There are 3 nested groupings, the coarsest first. Each group lies inside one group of the grouping before and may be the whole of it. The rows also spread widely along 8 directions, which tell nothing about the answers.
In the rows, zero is written as 128.
Some rows, each with its group in each grouping after it:
[138  99 140 123 154 152 152  99  82 152 126 115 146 133 120 142 110 122
 136 141 174 135 116 171 118 115 131 137]
Q_236 mil Pereb
[127 115  95 125 138 111 124 113 119 145  89 147 124 128 117 128 129 119
 151 112 122 130 145 139 118  88 138 106]
Q_236 zize Kazo
[128 104 130 153 142 129 123  75 100 139 139 122 118 125 117 122 105 131
 136 126 157 159 118 156 125 137 136 129]
Q_878 gitap bula
[139 109 144 130 122 156 134 103  71 143 130 101 152 124 136 129 109 141
 107 148 165 141 152 170 119 121 129 119]
Q_756 rud Geka
[136 110 166 138 147 165 143  92 103 155 157  87 154 133 135 137  92 129
 125 149 198 148 116 167 137 145 138 130]
Q_756 rud Nuten
[153 137  86 145 161  96 131 114 156 143  57 153  63 122 113 139 149  91
 178  73 117 112 101 118 162  69 138  97]
Q_756 Sitod derok
[129 109  95 120 136 109  98  97  95 145  67 168 110 118  91 116 140  94
 144  77  88 112 113 169  67  64 101  88]
Q_236 zize funok
[106 120 104 143 131 125 165 135  67 126  81 144 156 149 108 163 130 155
 133 131 147 120 153 163 108 111 149 136]
Q_878 risan fon
[148 135 127 111 126 149 162 117 145 143 136  98 141 118 137 132 135 143
 149 122 149 144 146 115 180 115 157 102]
Q_236 zulak Fenu
[126 110 145 144 114 157 123  83  77 129 161 102 148 126 131 104 107 147
 103 145 159 160 138 163 118 153 139 123]
Q_878 risan gub
[116 131  79 165 137  90 122 119 112 132  59 185  70 149 115 147 163 125
 157  95 146 132 127 126 166 104 136 124]
Q_756 Sitod gopib
[118 110 119 160 170 115 147 108 128 164 126 142 105 154 129 162 119 137
 159 135 197 148 105 141 169 146 155 143]
Q_756 vere Vele
[113 117 103 139 132 107 165 135  88 136  88 143 148 136 116 171 119 169
 133 139 169 142 183 147 134 118 173 149]
Q_756 Sitod sep
[138 145  97 123  93 105 124 142 127 134  94 140 155 134 139 121 150 139
 133 119 123 133 192 129 121 120 130  86]
Q_756 rud reri
[138 131 109 164 154 142 147 105 111 141 100 125  88 138 134 135 142 115
 155 131 163 135 106 122 195 121 133 128]
Q_878 gitap dima
[141  83 127 120 174 147 170  81 127 123 123 100 101  68 107 146 108 142
 148 126 141 151 114 146 168  50 209 143]
Q_236 zulak somob
[137 127 113 140 133 128 150 113 116 133 105 121 119 130 117 136 133 128
 151 117 131 135 130 134 152 110 142 112]
Q_878 gitap Keda
[136  83 156 114 174 150 152  73 117 153 148 114 128 109  94 152  88 130
 157 106 160 134  69 165 126 103 162 136]
Q_236 defi Buni
[125 124 126 134 130 133 120 119  95 147 115 141 134 150 117 141 133 122
 134 115 150 134 121 160 109 123 117 107]
Q_756 gukam dafud
[132 135 111 136 160 107 143 137 103 185  84 143 160 185 140 151 101 112
 172 135 182 124 143 142 112 148  98 133]
Q_236 defi nite
[121 116 120 106 142 113 149 137 114 154  99 132 166 146  98 178 120 131
 159 105 145 107 134 166  75 115 138 108]
Q_756 gukam Ribet
[153 129 122 120 140  93 141 101 166 161 121 111 148 125 140 119  94 107
 173 120 132 133 154 123 109 134 137 107]
Q_878 Zunu mup
[118 102  90 127 144 128 172 141  55 130  70 145 137 146 105 186 135 147
 131 133 152 112 156 170 117  90 153 142]
Q_756 vere lof
[168 123 109 148 157 116 113  86 158 157 115 101  98 102 167  93 106  88
 156 144 145 160 157 119 175 110 142 110]
Q_756 vere sil
[119 152 111 170 118 117 142 118 123 147 101 175 104 191 119 146 173 133
 165  98 172 124  92 114 167 164 111 106]
Q_878 Zunu demus
[160 124 120  88 149 115 138 129 127 174  93  99 170 132 119 140  91  90
 168 106 115  96 146 175  59 101 114  86]
Q_756 vere sil
[144 143 111 143  91 131 128 106 101 122 111 129 130 137 136 103 149 127
 125 120 118 130 157 127 136 130 116  93]
Q_878 Zunu mup
[130 122 143 126 131 155 154 112  95 147 143  89 166 141 125 135 106 142
 133 137 166 130 131 150 121 149 138 125]
Q_878 risan gub
[141 114 120 128 132 103 113  99 108 143 105 133 131 121 111 123 105 116
 134 101 130 136 145 166  78 111 122 109]
Q_756 Sitod derok
[126 136 138 105  94 122 108 105 130 148 148 152 148 145  94 121 143 133
 142  64 123 129  97 156  85 145 102  64]
Q_236 zulak Fenu
[137 122 116 130 125 112 123 113 112 148 101 139 138 133 127 130 120 129
 136 117 143 131 148 153 106 116 123 104]
Q_756 rud Geka
[146 113  72 147 130 123 131 119  39 132  51 135 133 113 159 105 115 123
 114 187 125 157 233 143 139  71 140 145]
Q_236 defi Buni
[125 146 116 102  76 134 161 153 123 123 110 136 164 145  96 166 169 171
 137  79 124 100 139 138 126 112 142  71]
Q_756 rud Geka
[141 150  66 141 110  62 107 134 146 146  54 158 127 123 151  99 134 109
 154 116 107 145 217 107 125 106 123  90]
Q_756 Sitod sep
[139 111 140 148 122 177 150  89  60 123 153  82 142 122 132 115 113 151
 104 156 162 155 149 161 143 131 137 130]
Q_878 gitap bula
[122 101 122 124 124 114 127  96 125 129 133 149 121 116  94 150 125 151
 142  88 132 134 112 164 113 113 160 104]
Q_756 vere sil
[188 174 103 105 102 146 115 122 164 135  88  89 106  98 134  84 164  75
 147  63  71  98 127 109 158  73 100  39]
Q_756 Sitod sep
[123  89 100 151 164  88  99  79 110 145  92 179  91 118 106 122 105 109
 158 100 128 148 111 154 107  92 131 131]
Q_236 defi nite
[153 138 143 114 112 147 141 108 159 133 152  90 147 107 132 120 133 138
 133 110 137 136 138 131 155 121 149  82]
Q_756 rud reri

New rows. What belongs after each?
[139 139 106 159 108 139 119  92  92 111 104 153  82 139 114 114 172 116
 128  94 114 121  94 135 149 110 110  92]
Q_878 Zunu mup
[123  93 129 129 152 124 137  93 107 147 133 137 121 128  98 156 114 141
 142 108 152 129 102 173 107 120 152 121]
Q_756 vere Vele
[128 101 102 145 106 138 114  87  73  95 121 124 113  86 117 100 133 150
 102 130 106 158 159 147 138  92 166 117]
Q_878 risan gub
[146 157 108 139 106 141 123 134  63 150  89 107 151 158 163 101 133 116
 111 152 154 139 203 148 128 142  88 107]
Q_756 Sitod gopib
[ 98 105 160 158 133 135 126  80 117 149 186 134 131 147 113 136 105 161
 137 120 198 168  84 151 135 188 149 132]
Q_878 risan gub
[151  83 123 122 145 164 130  76  68 118 130  91 114  79 114 117 109 124
 103 130 116 132 134 186 118  67 157 120]
Q_756 vere Vele
[116 154 116 136  84 108 115 127 125 159 128 170 165 179 131 114 143 148
 146 111 157 152 156 123 127 186 101  85]
Q_236 defi Buni
[117 104 139 163 142 126 115  67 129 127 147 157  65 120  90 139 140 140
 133  76 163 153  58 153 160 122 154 120]
Q_756 Sitod derok
[138  93 143 150 180 128 119  71 126 171 147 117 102 128 135 129  87 111
 149 136 184 156  99 160 134 138 138 133]
Q_756 vere Vele
[ 91  98 105 174 116  86 131  90  72 129 104 187 126 154 117 135 121 168
 127 143 171 168 164 148 110 153 151 154]
Q_878 Zunu demus
[140 119 134 105 135 126 145 110 122 166 133 113 173 136 128 129  94 133
 153 123 149 139 149 147 107 132 136 111]
Q_236 defi Buni
[141 128 109 134 139 114 128 110 134 148 110 110 135 120 141 111 108 108
 161 128 132 137 153 124 129 120 141 108]
Q_878 risan gub
[108  97 134 131 143 118 168 102 132 133 141 129 137 126  94 172 108 166
 158 110 160 146 113 145 134 128 182 140]
Q_878 gitap Keda
[143  96 137 139 169 134 128  77 132 156 141 107 111 111 130 127  94 112
 143 133 167 150 112 149 145 124 147 129]
Q_756 vere lof
[142 108 122 121 158 147 150 111  85 155 111 102 137 131 123 149 109 119
 136 136 155 117 130 177 111 105 137 125]
Q_756 vere Vele
[144 102 119 125 154 128 133  85 111 141 113 117 109  97 128 119 106 118
 140 131 135 150 139 146 142  78 154 128]
Q_236 zulak Fenu
[152 120 133 141 138 152 122  93 113 136 127 103 114 109 143 112 125 116
 123 135 150 144 132 148 151 106 133 113]
Q_756 rud reri
[139 131 105  96 169  97 169 164 153 170  65 128 155 154 107 190 120 107
 201  97 137  91 134 136  98  87 144 103]
Q_756 gukam dafud
[144 114 110 144 160 126 166 103  96 139  90 114 121 126 132 145 114 115
 153 147 152 125 144 142 140 102 148 147]
Q_878 Zunu mup
[160 114  95 138 146 142 133 116  58 141  73 107 123 119 151 118 117 102
 122 163 132 129 185 167 128  82 120 122]
Q_756 vere sil
[130 131 107 140 125 120 153 123 130 131 103 114 144 125 138 125 125 139
 149 132 135 139 170 119 149 117 161 111]
Q_878 risan fon
[157 158 106 106 100 149 145 148 100 146  90 129 153 154 120 124 172 109
 143  95 115  98 138 142 120 107  85  65]
Q_236 mil Pereb
[164 134 143 106 132 149 120  95 127 170 141 100 153 128 132  98 105  96
 152 109 132 127 119 146 108 131  96  84]
Q_236 defi Buni
[154 137 119 125 117 167 164 122  92 124 116  89 137 129 111 134 144 130
 136 107 122 111 126 145 144  99 126  93]
Q_878 gitap bula
[121 130  86 115 148  80 179 163 127 150  50 147 158 145 107 188 120 146
 172 112 142 111 181 138 109  91 169 129]
Q_756 Sitod sep
[116 127  89 120  98 117 118 129  74 130  84 168 152 147 104 125 149 139
 120 107 110 124 166 163  77 104 108  92]
Q_236 zize Kazo
[136  95 116 122 167 108 145 107 118 160 106 121 136 115 124 153  87 125
 161 135 152 136 149 163 110 104 162 134]
Q_756 vere sil
[138 114 119 124 138 129 120  99 124 150 120 129 130 126 121 115 116 115
 145 114 130 134 129 148 114 106 126 106]
Q_236 zize Kazo
[118 121 114 118 121 112 132 114 137 146 120 152 145 139 106 135 132 144
 151  96 130 134 131 141 112 120 140  97]
Q_236 zize Kazo
[110 106 121 106 124  98 157 134 117 150 118 151 172 149  90 182 118 165
 158  98 148 116 138 173  75 131 157 109]
Q_756 vere sil
[146 131 128 141 129 143 148 108 128 129 130 110 106 124 122 135 144 141
 134 103 152 132 117 133 177 114 153 107]
Q_756 Sitod derok
[152  94 135 176 205 138  85  35 119 156 120 126  28 101 120  93  98  56
 160 105 147 143  25 153 150  98 116 131]
Q_878 risan gub
[100  94  91 172 160  97 159 115  78 129  70 153 125 133 129 161 105 154
 146 166 173 154 175 144 140 107 181 173]
Q_878 risan fon
[128 122 119 140 149 120 134 108 107 148  95 127 137 131 124 127 109 113
 153 123 138 130 134 156 101 115 129 116]
Q_878 risan fon
[134 153 103 157 112 129 187 149  97 144  94 118 168 183 167 145 142 156
 143 176 189 142 204 102 181 159 145 140]
Q_878 Zunu demus
[141 118 107 152 141 126 154 105  91 135  90 123 122 129 137 126 125 124
 140 145 145 133 161 133 142 107 144 135]
Q_878 Zunu demus
[137 132 138 154 140 141 111  88 113 151 132 129  93 145 130 120 131 113
 135 108 174 143  95 149 157 141 111 116]
Q_756 Sitod gopib
[115 114 119 143 119  99 131 106 123 141 127 125 170 129 144 113  95 151
 139 149 151 169 192 137 111 150 155 126]
Q_878 risan fon
[112 136  89 125  74 136 152 138  74 101  94 174 133 146  87 152 185 181
 121  88 114 121 138 138 153  94 149  94]
Q_236 defi Buni
[114 109 130 105 176 101 202 145 138 173  98 126 178 161  85 218  88 146
 202 108 172 101 113 157  88 129 164 141]
Q_878 gitap Keda
[147 125 141 128 130 153 132 104  96 165 151  87 161 143 152 113 102 125
 119 156 173 146 156 159 121 156 115 113]
Q_756 vere Vele
[122 112 124 142 131 107  98  97  70 168 126 148 169 159 146  99  83 130
 123 149 168 166 175 168  72 167  90 131]
Q_236 defi nite
[143 115 118 117 128 133 143 114 113 139 120 110 140 121 119 146 121 134
 141 116 137 123 143 159 124 108 150 105]
Q_756 vere sil
[119 136 135 142 133 129 150 123 119 157 127 135 136 164 118 159 128 147
 145 111 190 134 113 145 141 161 131 123]
Q_756 Sitod sep
[149 121 119 129 135 134 152 115 103 140 105 100 139 116 132 132 113 130
 129 133 146 139 174 148 135 101 152 126]
Q_756 Sitod derok
[151 119 140 147 141 121 101  68 151 149 146 107 109 108 137  81  99  96
 153 116 135 163 113 132 134 140 118 100]
Q_878 gitap Keda
[139 151 138 142 142 131 136 124 141 183 138 129 133 191 136 144 136 114
 165 109 195 123  88 138 146 183  92  94]
Q_756 vere Vele
[148 149  83 139 142  84 124 133 153 150  51 144 102 136 140 128 138  99
 173 108 124 126 169 113 149  94 130 106]
Q_756 Sitod gopib
[124 126 139 142 129 128 125 100 110 151 139 130 134 142 121 133 114 142
 130 115 174 149 125 152 128 155 129 119]
Q_756 Sitod sep
[136 109 142 108 116 162 163 121 105 124 152  77 174 111 122 147 122 162
 116 137 153 138 166 152 138 116 172 115]
Q_756 gukam Ribet
[110 140 120 114  95 105 125 133 114 158 121 167 162 170 105 138 143 143
 151  88 141 132 130 149  86 152 105  83]
Q_236 zulak Fenu
[119 103 117 135 165 126 144 100 117 158 104 143 119 133 110 152 120 123
 155 120 161 135 112 149 135  98 147 133]
Q_236 zize funok
[137  94 139  94 123 147 152  95  90 132 153  77 183  85 130 116  82 158
 108 156 138 161 195 165 103 100 175 128]
Q_236 zulak Fenu
[124 125  99  99 119  59 159 139 209 142 101 131 182 115 109 144 106 143
 196  89 101 125 182 105 100 112 185  86]
Q_878 risan fon
[115 115 114 156 134 110 137 113 112 152 124 144 135 155 145 138 117 150
 133 150 189 164 158 136 155 162 144 138]
Q_756 vere lof
[117  83 158 145 145 153 116  49 125 140 180 126 103 104 109 115 114 144
 120 114 169 174  85 153 155 124 162 127]
Q_236 zize funok
[119 110 136 113 126 123 144 115 148 140 150 128 151 131 106 157 121 158
 149 103 155 142 127 145 123 127 167 110]
Q_756 gukam dafud
[114 117 112 140  80 128 114  97  81 105 130 132 155 111 124  93 129 164
  99 128 112 158 183 151 101 126 144  99]
Q_878 risan fon
[159 131 121 133 148 159 145 117  82 138  88 103 110 128 121 140 135 107
 127 110 140 110 117 162 137  85 117 113]
Q_756 Sitod derok
[126  90 127 145 178 136 158  89 108 140 123 115 102 113 111 158 102 133
 156 124 161 135  98 151 150 103 179 153]
Q_878 risan gub
[131 101 117 118 121 148 135  96  66 122 118 117 148  89 120 114 119 150
 104 139 122 155 171 169 106  81 157 120]
Q_236 zulak somob
[135  92 125 144 179 142 136  97  64 147 101 113 118 119 139 142  93 112
 127 170 173 154 151 172 126  94 145 160]
Q_756 gukam dafud
[115 124 111 109 108 135 165 142  51 132  94 139 176 163  68 175 142 152
 139  86 120  86 122 187  54 115 112  98]
Q_878 gitap bula
[145 118 117 131 168 103 124 104 137 162  88 133 112 125 115 141 104  97
 167  98 144 121 111 149 113 104 127 116]
Q_756 Sitod sep
[129 120 134 143 126 134 121  94 104 141 132 125 121 120 124 123 119 136
 119 118 160 152 136 151 134 134 134 121]
Q_756 Sitod sep
[120  90 151 103 137 103 127  70 166 156 178 132 158 106  98 131  75 155
 163  95 150 163 114 147  97 140 170 116]
Q_236 defi Buni
[129 143 125 108  87 174 143 144  35 142 117 117 195 176 123 124 144 146
  97 132 141 113 167 180  80 140  83  93]
Q_236 zize Kazo
[119  98 167 120 120 138 118  82  93 152 187  92 195 123 123 108  66 149
 113 143 162 162 151 182  58 178 136 122]
Q_878 risan gub
[130 130 116  88  86 110 132 120 139 136 127 143 177 122  96 124 131 153
 143  79  98 128 154 140  90 119 141  71]
Q_236 defi Buni
[140 127 132 101 137 126 175 135 166 164 148  86 183 141 138 155 105 154
 161 130 166 134 167 132 138 150 168 107]
Q_756 vere Vele
[168 152 128 159 151 152 111  95 130 164 119  80 119 132 182  69 108  70
 149 153 153 147 139 119 164 138  94  98]
Q_878 risan fon
[126 158 128 127 128 108 144 141 138 192 115 157 165 204 126 154 125 125
 181 106 186 125 115 128 124 184  94  99]
Q_236 defi Buni
[125 101 102 128 157 115 129 105  90 150  86 145 125 129 114 134 112 117
 147 126 131 130 143 160  97  84 133 127]
Q_236 zize Kazo
[133 131 121 147 109 137 129 102 108 145 141 131 142 140 154 103 128 152
 129 148 168 175 167 116 176 154 137 118]
Q_236 defi Buni
[147 110 138 164 164 115  76  63 118 186 145 124 102 137 169  74  82  81
 134 155 178 175 129 158 115 168  88 120]
Q_756 vere Vele
[156 143 140  98 142 139 138 138 134 176 113  93 168 154 127 141 118  88
 164 105 144  98 123 152  87 126  94  80]
Q_756 gukam Ribet
[145  95 138 103 140 149 125  91 119 126 136  97 125  88 103 129 112 121
 133 101 110 131 119 165 110  71 160 102]
Q_756 gukam dafud
[125 116 128 120 131 108 129 100 143 155 135 144 136 129 116 132 115 134
 156 105 151 153 123 140 121 131 141 107]
Q_236 zulak Fenu
[148 123 130 144 130 121 126  84 122 147 128 121 130 135 133 105 113 109
 149 120 140 139 130 135 121 138 118 110]
Q_878 Zunu demus
[135 106 109 129 162 132 204 136 118 140 105  96 143 124 133 189 115 164
 159 159 181 131 171 134 188  98 212 153]
Q_756 vere sil
[145 120  95 142 150 151 169 125  69 116  69  93 133 108 142 131 125 120
 131 159 131 125 176 144 158  68 161 138]
Q_878 risan fon
[133 134  99 157 133 136 109 111  71 157  79 147 113 152 147 101 145 101
 123 147 151 144 155 145 140 112  92 114]
Q_236 zize funok
[151 141 119 122 139 170 147 116  82 143  94 123 111 145 110 138 153 108
 142  98 132 100  84 150 154  88 107 103]
Q_236 defi Buni
[146 115 109 127 107 122 109  90  89 126 113 117 136 107 109  94 119 114
 126 102  92 135 151 165  75 104 112  86]
Q_878 gitap bula
[159 165 109 102  98 142 154 142 155 143 110 101 153 123 135 114 162 127
 151 103 114 126 161 105 160  98 134  65]
Q_236 zulak somob
[ 91  91 131 133 136  90 159  91 168 130 159 160 130 127  66 181 114 185
 174  75 157 151  90 138 125 143 198 126]
Q_878 gitap bula
[135 119 109 153 173 124 156 131 113 159  91 116 127 146 163 153 110 120
 156 174 192 154 170 127 174 114 154 153]
Q_756 gukam dafud
[141 131 106 121 146  64 107 106 184 180  97 153 130 129 145 105 100  92
 189 109 135 156 158 114 107 131 120  95]
Q_236 zulak Fenu
[140 103 151 140 138 136 128  68 139 140 169  79 143  93 148  90  80 130
 130 146 151 173 151 138 134 136 161 122]
Q_878 risan fon
[142  76 146 118 179 188 177 102  33 131 121  64 150 105 114 174  93 135
 109 167 173 119 134 202 112  72 167 167]
Q_756 gukam Ribet
[148 132 101 118 143  96 115 126 155 154  84 137 127 131 126 128 125  93
 173 100 116 125 142 130 114  94 125  88]
Q_756 gukam dafud
[134  83 132 118 133 154 144  81  60 121 140  95 152  79 126 115  92 153
  96 163 144 168 180 177 117  87 166 146]
Q_236 zulak Fenu
[140 123 110 109 148 145 168 135 111 153 101 102 159 135 131 149 115 132
 150 136 146 119 160 141 133  95 146 121]
Q_236 zize Kazo
[130 133 165 149 136 194 134  99  84 152 163 105 115 169 120 147 149 125
 119 117 200 126  53 164 161 161 101 109]
Q_756 gukam Ribet
[146  99 125 120 142 158 145  90  77 139 122 107 141 108 123 125 104 134
 125 139 141 140 140 161 132  94 149 132]
Q_236 defi Buni
[129 108 122 125 135  97 125 111 107 164 121 128 176 137 135 128  81 130
 145 145 156 151 187 168  74 146 134 122]
Q_756 vere sil
[141 110 134 125 156 150 155 112  78 164 121  96 156 149 135 150  93 119
 129 153 179 123 139 174 109 138 119 137]
Q_756 vere lof
[123 139  90 136 117 128 169 168  63 145  75 138 165 175 133 176 149 160
 136 147 168 114 193 153 136 131 132 121]
Q_756 vere sil
[168 135  72 132 162 110  94 116 103 156  33 151  71 132 121 112 148  44
 161  84  82  85 104 164  93  54  74  77]
Q_756 vere Vele
[138 123 134 157 112 137 113  79 111 138 154 108 125 122 152  82 113 133
 119 144 156 178 151 134 151 158 128 115]
Q_878 gitap Keda
[154 142  98 156 120 113 107  98 144 136 109 115 105 107 165  70 133 104
 143 139 122 163 174  98 174 126 138  98]
Q_878 risan gub
[135 111 130 117 135 141 169 125 101 139 117  88 174 119 135 159 103 149
 131 153 168 134 175 157 133 105 171 131]
Q_756 rud Nuten
[128 101 162 114 124 169 158  90  92 139 183  89 176 126 119 135  93 173
 114 135 174 151 135 161 131 148 152 132]
Q_236 defi nite
[141 131  75 136 133  84 125 127 156 142  68 161  99 127 121 137 150 111
 175  90 111 122 146 121 146  91 143  88]
Q_756 vere sil
[126 111 110 135 133 120 144 117 101 141 111 139 140 138 118 152 124 144
 139 128 155 136 151 160 120 126 145 119]
Q_756 vere sil
[155 132 123 164 140 131  99  82 140 155 133 111 100 123 164  75 115  89
 147 136 147 162 128 117 166 144 117 103]
Q_878 risan gub
[117 143 117 112  65 116 109 120 112 131 131 169 158 141  95 112 162 153
 128  70 107 134 135 152  81 132 110  59]
Q_236 zulak somob
[135 121 137 138 132 132 132  94  90 145 125 127 135 148 115 128 114 117
 138 115 150 124 106 167  89 141 105 115]
Q_878 Zunu mup
[147 128 102 138 144 112 115 116  82 159  70 120 141 138 141 103 102  85
 144 140 126 124 160 158  79 115  97 110]
Q_878 risan gub
[120 102 119 134 134 126 130  99  98 148 116 134 148 128 123 124 114 141
 127 141 154 155 159 153 117 116 144 131]
Q_236 zize funok
[117 103 118 127 151 119 150 128  94 146  97 136 148 141 108 171 113 142
 144 131 163 128 146 163 100 113 153 132]
Q_756 gukam Ribet
[152 134 127 153 136 126  94  80 138 150 126 108 116 118 157  67 106  83
 143 125 129 154 132 130 129 131 106  94]
Q_878 risan fon
[131 106 134  74 106 125 167 129 118 138 141 107 209 117  98 143 107 158
 137 111 125 122 169 165  67 108 155  98]
Q_236 mil Pereb
[121 137 130 130 111 113 129 105 169 150 152 154 122 143 119 126 145 145
 161  89 157 157 105 108 166 154 142  93]
Q_236 zulak Fenu
[122 103 117 132 149 117 149 111  92 135  92 134 128 120 100 160 112 142
 136 113 150 127 139 166 112  99 159 137]
Q_756 Sitod sep
[115 127 133 125 159 105 175 136 154 175 112 133 155 173 100 188 112 134
 198  97 173 112  94 139 116 152 136 119]
Q_878 gitap Keda
[137 111 137 155 124 133 120  75 123 137 155 101 127 108 147  88  99 133
 124 150 152 182 159 133 151 146 146 123]
Q_878 gitap Keda
[152 168 102  93  91 150 182 168 106 136  93 100 183 143 136 139 162 145
 138 124 125 110 194 124 151 103 131  85]
Q_236 zulak Fenu
[137 144 105 136 100  86 131 138 129 156 103 126 173 145 162 108 111 145
 135 146 151 161 235 125 114 156 130 108]
Q_756 Sitod derok
[147 149 116 139 105 116 134 116 148 149 130 103 156 142 148 101 124 126
 153 129 138 154 174 112 141 156 119  89]
Q_878 gitap bula
[147 119 144 120 159 143 170 106 148 152 133  63 165 111 147 132  84 124
 161 148 160 140 151 130 147 121 167 124]
Q_878 risan fon
[130 121  72 154 121 128 143 138  54 122  63 150 117 138 133 145 148 138
 123 149 138 132 184 154 151  90 141 128]
Q_756 vere sil
[145 162  79 128 108  91 121 139 152 153  71 154 127 131 146 101 157 107
 168 111 109 147 182 101 144 106 119  75]
Q_236 zulak somob
[144 150 120 128 147 137 163 150 102 170  83 107 151 167 137 161 120 115
 150 128 176 103 142 145 132 129 109 116]
Q_756 Sitod sep
[133 126 122 138 134 124 143 118 105 150 108 112 143 131 139 134 106 134
 133 140 168 145 166 142 133 130 138 127]
Q_756 Sitod sep
[126 113  95 140 166 110 125 119  81 166  64 155 131 160 130 135 109 101
 154 141 155 128 145 162  95 105 107 135]
Q_236 zize Kazo
[158 126 109 117 110 148 146 119 106 130 117  93 145 112 139 119 132 129
 118 130 121 130 171 141 147 104 142  95]
Q_756 vere lof
[140 121  91 126 135 116 170 122 151 116  97 116 119  97 113 143 135 145
 165 117 119 134 157 108 178  85 188 114]
Q_878 gitap dima
[131 122 134 122 126 137 143 109 113 143 138 104 154 132 117 130 109 134
 142 116 143 126 129 151 111 136 138 107]
Q_878 risan gub
[130 120 101 144 135 105 122 112 120 144 101 154 113 140 125 135 134 124
 148 116 146 140 139 144 136 122 135 108]
Q_756 vere sil
